The first 7 rows are patterns. Each new row is the sum of 2 different patterns, raised or lowered, with some noise. Before adding, each is slid sideways (what falls off one end comes back at the other), maybe read backwards, and multiplied by a number that may be negative. Names go in the order of the patterns.
(in the rows, 128 means zero)
Some rows, each with the names of its patterns after it:
[110 122  85 167 142 108 127 147 105 120 135 125 107 106  93  97 136 110
 138  96 116 175 138 112 136 125 113 144  69 151 133 143 126 122 147 129
 133 167  99 145 139 158 124 158] => Ruki
[119 111 143  87  97  97 130 153 110 181 118  81 106 146 154 102 109 141
 145 119 132 136 144 130  89 103 124 157 146 149 153 118 149 117 137 145
 170 127 117 117 137 114 155 170] => foze
[125  96 127 151 115 132 140  76 128 135 119 109 105 103 130 104 131 131
 129 129 143 144  98 100 118 125 114 133 123  96 133 150 119 104 127 110
 158  94 139  77 117 117 100 144] => Pirev
[174 166 125 139 119 137 135 172 163 131 127 135  90 100  92 138 125 166
 119  91 130 126 113 127 109 163 115 118 113 121  95 119 149 128 189 123
 100 117 125 127  86 117 102 130] => vose
[115 149 133 143 141 130 115 130 156 136 172 112 134 115 107 143 113 159
 122 133 149 125 136 119 107 124 128 113 124 132  91 148 160 154 134 143
 100 129 144  89 123 140 132 113] => nen
[137 133 110 124 140 122 112  96 144 108 108 116 127 113 106 132 107 118
  96 130 146  90 112 161 148  98 122 141 160 128 137 139 110 150 105 137
 125 120 140  94 135 144 128 121] => Kilam
[142 116 119 135 119 123 145 141 127 159 148 107 157 113 103  84 129 133
 116  76 125 150 198 124 140 129 112 114 132 104 138 147 135 143 116 161
 132 141 161 104 144 128  60 157] => vorup

New rows, each followed by the names of its patterns:
[ 86 111 130  78 122  40  95  71 103 107  74  76  99  91  74 107 103  93
  98 111 105  70  86 108  79  83  86  66  91 129  99  99  94  90 125  98
  95  91  76  75 105  95  58 117] => Pirev nen
[127 125  89 104 143 134 149 146 152 146 107 140  91 155 151 129 144 136
 134 137  89 135 134 129 130 155 109 128 148 102 134 158 118 132 138 133
 132 154 129  87  91 142 122 145] => vose nen
[ 65  93 137 239 117 152 114  78 103 112  90 119 169 112 137  97 150 128
 101 146 130 134 129  27 123 101 115 111 131 142 153 143 140 113 161 137
 133 189 108  73  71  86 125 107] => vose vorup
[109  99 125 139 113 149 151  99  93 117 164 112 124 174 152 135 133 138
 134 132 163 153 149 116 163 136 148 134 143 158 124 111 113 133 130 131
 154 120 144 141 115 130 132 151] => foze Kilam
[148 138 138 150 158 143 134 149 118 100 149 167 119 173 168 135  67 119
 127 140  81 103 121 154 103 142 172 114 136 144 137 124 129 130 130 143
 160  84 139 129 120 159 145 144] => Kilam vorup
[154 181  91 151 118 134 141 135 153 183 108 143 157 140 155 146 104 145
 132 159 121 123 109 153 112 162 156 175 126 153 175 124 114 154 149 132
 153 158 137 173 186 137 139 141] => Ruki Pirev
[126  71 127  94  86  91  97  83 121 149 131 121 135  96  95 181 142 123
 139  83 109  88  67 102 108 106 121 101 113 112 126 121 114  92 140  44
  89 108 157 105 105 126 152 174] => vose vorup
[110  78 139  90 107 116  72 131 123 130  86 124  88 116 112  99  81 102
 120 111 111  95 111  96 115 134 144  92 115 108 120 116 119 110 114  94
 145 122  81 137 118 109 142 118] => Ruki Pirev
[121  79 119 132 107 118 129  95 135 108 149 107 109 101  93  95 114 127
  95  98 112 119  93  76  68 114  93 147  63  47  74 137 110  96 108 112
 128 108 102 103 122 100  60  91] => foze vorup
[139 132 117 113 110 123 121 132 137 164 126 108 136 141 121 126 157 109
  94  97 150 102  69 129 126  85 117 134 129 144 114  93 146  86  97 156
 139  79 109 145 152 144 138 129] => nen Kilam
[144 182 131 125 143 114 148 117  83 162 161 102 109 154 164 138  97 155
 110 148 168 144 180 111 132 116  98 113 135  94 138 151 170  93 124 125
 131 105 142  97 120 128 110 142] => foze vorup
[113  95 119 127 124 127 109 152 142 119 144 173 100 124 140 143 108 138
 138 137 125 163 125 155 150 120 130 153 144 138  80 134 113 127 146 117
 124 165  95 117 136 125 150  97] => Ruki nen
[119 103  81 104 109  97 118 110  82  66 124 133 101 127 155 120 130 103
 130 117 131 140 124 109  93 105 119 109  94  97 116 141 103 125 104  81
 101 124  96 107 132  92 125  86] => vose Kilam
[183 153 193 157 156 218 190 143 177 200 180 201 191 147 161 189 217 188
 147 173 194 150 183 165 145 201 154 182 170 127 194 170 167 201 151 167
 163 186 131 172 146 142 196 175] => Ruki Pirev
[153 139 147 172 191 147 135 153 149 149 137 169 158 178 136 132 184 172
 172 110 159 137 130 167 179 202 131 142 171 151 123 163 171 167 176 151
 141 152 148 167 152 173 127 162] => foze Kilam
[161 118 158 200 118 165 123 162 144 176 141 153 111 135  71 159 170  95
 151 180 157 132 140 146 167 121  88  48 152 111 148 126 139 179 171 114
 132 131 111 165  54 159 134 125] => Ruki vorup
[156 150 150 150 136 119 146 159 103 122 196 183 132 145 166 166 150 180
 151 114 171 148 155 157 116 184 110 194 168 155 163 140 153 160 144 137
 152 131 112 201 131 125 146 160] => Pirev Kilam
[128 160 140 122  99  98 109 157 115 122 149 142 114 130 144 148 135  81
 130 116 104 154 132 164 126 129 143  69 104 114 120 143 130 116  90 112
 108 143 125 131 103 119 145  96] => foze nen
[130  88 109 148 133 114 114 108 101 113 140 102 103 126 123 101 124 147
 136 135 137  94 116 112 117 122 106 105 123 148 106 150 135 124 145 118
 145  99 123 132 127 153 115 168] => nen Kilam
[122 121 138 106 159 147 146 102 132 101 103 102 135 140 106 111 109 108
 124 137 115 120  93  74 111 140 103 155 123 136 153 115 124  96 130 144
 150  75 122 144 145 115 109 142] => Ruki foze
[144 133  97 110  90 132 111 144 164  69 141 107 116 140 114 128 138 128
 155 134 140 144 115 124 152  96  96 108 118 155 165 121  79 154 133 114
  93 122 128 124 109 124 131 122] => nen vorup
[146  75 102  68 143 115  63 100 104  67  91 114  93 134  99  68  33  94
  87 107  40  70 124 129  69 119 121  85 121  62 113  96 114  90  85 124
 120  49 131  87  93 130 132 100] => Ruki vorup
[134 150 132 119 125 136 167 134 119 156 154 135 112 107 137 126 120 147
 131 104 132 170 113 113 138 137 165 105 155 106 130 132 132 160 118 124
 137 160 138 130 166  92 150 157] => Pirev Kilam
[100 135 173 107 128 153  99 108 115 110 113 169 130 139 132 132 120 139
 129 119 139 113  95 144 104 139 131 152 124 125 158  72 116 100  97 152
 109 138 106 125  96 141 159 130] => Pirev nen
[122 106 107 158 100 119  92 138  92 138 135 161  86 108 156 115 107 146
 146 121 123 151 154 157 159 132 152 103 166 139  89 128 134 136 124 152
 123 183 129 134 115 116 148 132] => Ruki Kilam
[117 127 153 128 173 101 136 126 161 141 180 115 121 149 142 108 148 159
 118 154 173 184 168 163 142 187 135 153 110 109 126 154 144 150 147 145
 178 110 134 122 148 125 123 133] => Ruki vorup
[119 112  95 100 104  98  93 107 121  98  98 137 113 107 121 121 100 101
  33 108  97 132 110 107 102 127 133 106  82 101  97 105  82  89 126 131
  94 100 129 148 102  96 170  99] => Kilam vorup
[121 148  82 132 100  80 142 111 140 199  61 130 150 133 148 141 111 115
 135 110  94 104 110 114 119 186 161 134 109 138 203 143  85  61 143 110
 131 141 125 104 169 136 115 129] => Pirev vorup
[170 124 121 123  80 100 134 138  86  91 189 124 117 106  77 118  92 102
 108 144  89 106 120  95 113  85 124 153 105 134  97  91  86 139 127  98
 163 156 126 138  98 149 105 165] => vose Kilam
[ 90 113  72 133 130 107 107 119  91  97 142  91 103  64  76  78 107 107
 123  66 104 174 115 101 130  82 101 133  53 127 106 115 115  96 136 117
 118 152  97 141 105 126 104 143] => Ruki Pirev
[176  93 151 159 156 121 149 146 137 147 156 168 161 155 131 158 123 139
 157  96 109 160 133 152 170 134 166 118 128 112 138 139 106 130 137  99
 173 123 122 129 132 119 137 135] => Ruki nen
[128 104 112 141 125 133 168 136 126 145  96 131 138 160 143 121 139 136
 110 116 104 127 128 172 127 129 118 131 109 114 122 141 141 116 119 135
 102 126 137 112 167 124  97 119] => vose nen
[100 119 147 122 141 137 114 102 127 126 117 176  89 139 130 136 137 107
 157 152 128 125  73 133 107 104 132 132 106 136 119  77 136 141 153 104
 134  89 100 155  76 121 180 107] => nen vorup
[142 153 147 141 144 104 117 131 178 154 134 117 178 157 134 128 158 140
 136 152 107 130 140 138 133 144 137 126 124 185 152 134 150 134 122 146
 103 140 131 126 151 137 173 136] => nen vorup
[103 123 204 135 128 161 113 141 112 124 151 136 137 144 136 139 132 107
 150 156 136 141  91 150 144 187 142 103 114 165 144 152 112 145  96  94
 135 128 122 163 160 154 135 146] => vose vorup
[ 31  95 112 128 110 101  82  89  89  77  72 132 145  62  49 104 105  97
  32  99  43  80 160 117 143  65  78  91  35  54  92 102  84  96  77  43
  72  53  92  95  98  69  43  49] => foze vose
[113 112  99 123  75 128 131  42 117  88  93 152 119 104 146 103 104 110
 137 114  74  82 112  73  90 108 104 157 106 110  45  87  81 109  86  49
  80 163 108  97 130 120 150 123] => Kilam vorup
[155 143 143 126 124 139 126 129 138 179 134 113 117 134 187 126 155 113
 118 105 131 178 135 151 172 196 137 133 175  61 158 195 159 117 108 147
 166 118 140 160 148 144 153 163] => foze Pirev
